All rows are made from the same 10 directions, up to rounding. Whole rows:
In the rows, 128 means zero.
[[121 183 182 122 108 144 142 105 150 155 121 184 170 147 111 148 135  97
  105  91 213]
 [138 125 114 114 127 129 106 155 133 128 142 125 129 109 127 147 144 113
   84 116 116]
 [163 128 102  70 129 144 144 152 142 160  94 143  81 112 114 155 161 136
  136 164 112]
 [153 125 122 101  95 144 162 102 156 176 123 151  62 136  94 174 156 128
  179 122 132]
 [129 123 133 125 119 126 128 111 119 128 103 117 124 124 144 163 135 145
  124 118 132]
 [144 133 126 116 158 134 140 169 118 125 137 135 137 121 118  62 120 119
  141 184 114]
 [117 125 144 125 146 155 170 185 125 173 173 166 179 125 136 133 133 101
   91 155 120]
 [139 124 163 121 126 128 157 132 113 123  99 124 166 128 160 129 130 138
  132 155 141]
 [154 139  81 124 155 107  67 154 131 142 143 112  73 119 126 119 160 101
  122 129  83]
 [119 108 160 147 123 125 131 106  75  62 100  81 167 103 143 102  84 175
  120 133 143]
 [165 125 160 123 132 122 160 119  95 153 103 110 109 125 162 150 152 140
  167 167 115]
 [133 124  88 131 102 116  89 106 181 148 123 137  83 152 105 137 153 106
  168  81 127]
 [ 96 171 115 147 159 120  93  95 120 139  97 141 114 151 128 120 118 138
  137 111 151]
 [135 178 146 128 116  86 137  36 147 114 125 119  46 166 148 191 142 134
  156 112 137]]

The start of a row, then its end:
[118 127 151 152 151 140 160 164 123 157 155 156 183 148 136  69 117]
[103 154 165 130]
[155 134 170 110 124 116 197 136 131 117 193 125 119 129 154 160 138]
[109 106 174 100]
[153 209 144 118 183  89  85  89  64  75 121  85  56 103 145 138 124]
[146  79 154 122]
[ 94 139  55 100 154 131 105 148 178 130 114 160 103 147 107 112 123]
[132 119 137 110]
[126 118 145 174 157 134 149 145  89 229 148 139 133 146 174 162 163]
[109 167 142  96]
[116 136 132 126 113 130 108 125 143 132 115 140 156 129 135 161 138]
[118  90  88 155]
[118 113  93 120 148 140 121 141 104 139 126 117  96 105 122 152 125]
[155 111 137  94]
[ 99 149 107 112 137 117 133 102 159  95 104 141 117 154 126 117 106]
[149 133 139 138]
[156 149 132 147 152 131  96 145 105 155 131 132 116 124  99  53 134]
[100 173 140 137]
[148 138  91 125 142 141  70 139 113 175  96 131  83 110  94 118 154]
[122 150 108 128]
[109 116 105  99 111 139 153 115 152 121 121 137 106 127 119 182 123]
[155 108 122 121]
[156 146 162 155 106 120 141  55  99 160 147 111  47 133 114 178 145]
[130 184 100 136]
[127 158 142 145 112 118 118  83 133  97 186 123  86 129  87 127 108]
[112 118  90 145]
[102 153  77 102 169 144 110 164 138 164 137 162 104 122 117 160 139]
[125  72 135 105]
[117 172  96  68 132 159 142 152 189 157 136 202 106 135  70 140 137]
[106  90 131 155]
[127 117 124 130 132 136 130 144 116 147 138 126 131 117 136 153 137]
[128 109 126 113]
[153 117 130 135 120  86 131  98 132 136 120  92  86 148 195 193 169]
[129 154 133  84]
[133 119 105 103 139 123 181 168 184 118 189 154 115 154 115  77 121]
[101 153 194  83]
[125 171  81 127 179  91  38 166 163 128  92 141 147 157 161  70 155]
[ 86 112 132 121]
[148 138 151 104 100 127 168 116 165 117 148 146 120 141 111 128 132]
[110 142 138 146]
[106 174 117 143 158 116  85  94  97  71 156 108  87 113  91  99  84]
[143  91 112 136]
[161 134 183 154 128 113 144  83  40  77 178  59  79  84 128 144 103]
[154 116 138 110]
[101  98  71 113 156 160 132 185 137 197 103 161 138 129 132 143 145]
[139 129 149  94]
[134 101  94 105 116 124 110 147 152 108 108 116 126 117 129 132 136]
[135 115 125 109]
[133 100 134 138 119 135 148 126 108 138 136 112 122 118 134 145 128]
[142 144 132 110]
[153 135 163 118 112 129 135 120 118 121  97 124 148 121 134 125 136]
[129 135 131 159]
[156 143 113 124 143 122 114 100 101 125 109 106  48 118  97  97 125]
[149 186 151 116]
[148 121 171 145 109 145 151  81  79 167  63 117 118 125 126 138 133]
[163 208 126 166]
[120  97  91 121 143 127 104 171 133 147  90 123 156 125 165 139 149]
[135 114 136  98]
[129 134 103 128 131 125 101 132 144 134 137 133 107 131 110 118 135]
[114 131 114 122]
[141 127 141 144 115 126  88 129 126 171  73 132 164 135 155 141 165]
[110 145  89 159]
[159 136 169 106 112 134 155 128 123 149  93 137 147 125 147 152 154]
[124 135 141 156]
[163 114 109 105 140 128 113 181 122 132 139 115 120 100 129 115 150]
[112 107 155  92]
[130 111 131 142 131 116  82 132  98 122  58  96 172 117 177 136 141]
[147 119 110 135]
[187 200 127  81 126 112  66 108 162 141  41 151  83 138 103  99 176]
[ 99 162 120 188]
[133 192  96 117 169 118 110 108 143 157 147 156  34 151  92 113 139]
[110 157 147 118]
[126 180 111 136 159  94  79 114 152 105 123 135 109 160 127  68 126]
[103 144 132 137]
[141 135 124 128 131 136 112 130 128 132  98 136 126 130  97  64 121]
[126 176 137 151]
[132 121 105 125 143 116  97 148 123 142 107 115 128 123 163 153 154]
[127 108 127 102]
[140  94 119 113 124 150 149 162 124 164 109 134 140 116 131 136 144]
[135 143 149 112]
[140 129 151 137 147 117 130 155 117 117 115 123 178 136 158  70 126]
[115 143 165 130]
[117 144 119 103 141 118 132 134 133  43 166 114 122 109 108  99  86]
[140  67 152 117]
[114 158 115 131 117 102  61  99 147  71 134 112 121 122 121 147 120]
[119  60  63 150]
[ 96 134 189 133 139 149 195 142  97 101 151 145 216 122 145 116  83]
[143  79 162 158]
[130 133 112 112 164 156 132 163  79 131 156 125 101  82  90 114 109]
[145  91 161 104]
[106 135 130 108 109 143 161 131 185 133 121 178 164 158 109 113 119]
[116 136 127 165]
[148  96 124 141 103 113 112 113 128 117 116  94 114 126 138 129 139]
[132 164 111 113]
[129 123 135 160 143 118  90 127  96 155  79 112 155 133 167 120 144]
[131 154 116 134]
[ 96 121  83 120 167 139 125 114  93 129  59 117  94 124 130 124 103]
[199 157 163 108]
[105 106 111 144 126 152 156 154 141 163 209 153 123 129  96 136 119]
[107 118 119 101]
[ 71 116  84 145 122 141 131  80 152 120 108 144  99 157  84 105  83]
[170 185 105 140]
[102 106 118 147 109 114 126  87 137 106 116 108 122 143 147 161 116]
[154 139  98 122]
[122 139 130 165 146 106 116 135 136 146 180 132 131 155 149 110 137]
[ 88 137 125 107]
[141  51 115 125  95 152 157 135  86 115 158  78  94  71 109 181 117]
[172 115 122  77]
[127 109 157 122 113 159 153 148 100 134 130 132 171  97 118 145 119]
[138  93 122 148]
[124 104 142 139 124 135 166 126 118 161 125 130 138 138 154 156 136]
[138 156 142 115]
[129 122 152 150 142 126 123 130  83 113 112 104 158 115 147 102 113]
[144 131 141 132]
[140 103 124 110 131 144 142 128  90 160  56 113 118 109 152 169 145]
[174 151 150 119]
[129 134  94 116 155  78 130 128 166  77 153 106  89 159 169 109 128]
[123 135 179  66]
[ 99 122 113 136 146 129 128 132 128 140 100 136 151 144 153 131 123]
[144 132 135 124]
[140 138 113  99 117 166 142 103 122 136  92 147  69 111  40  91 105]
[161 186 137 163]
[ 93  82  62 111 116 172 170 113 155 198  83 163  71 147  87 161 126]
[180 212 133 109]
[ 89 183 111 127 182 126 102 157 136 125 157 164 151 139 128 106 114]
[105  57 136 134]
[126  98 120 120 105 149 164 111 130 133 121 128 102 123  96 132 113]
[157 171 133 126]
[153 124 126 120 156 119  98 184 105 136 113 112 162 107 170 120 156]
[111  91 152 104]
[147 141 151 138 162 140 136 141  67 173 112 124 122 112 140 121 139]
[135 148 163 123]
[100 103 113 160 136 139 141 151 134 193 168 149 144 146 147 160 144]
[108 132 114  98]
[137 109 110  76 114 178 177 136 131 158  80 157  98 109  73 131 122]
[169 167 161 142]
[131 120  97 135 117 121 144 108 158 101 217 122  46 136  68  96 104]
[115 164 131  88]
[162 193 172  81 156 111 165 118 120  94 105 136 114 132 144 107 128]
[131 120 202 150]
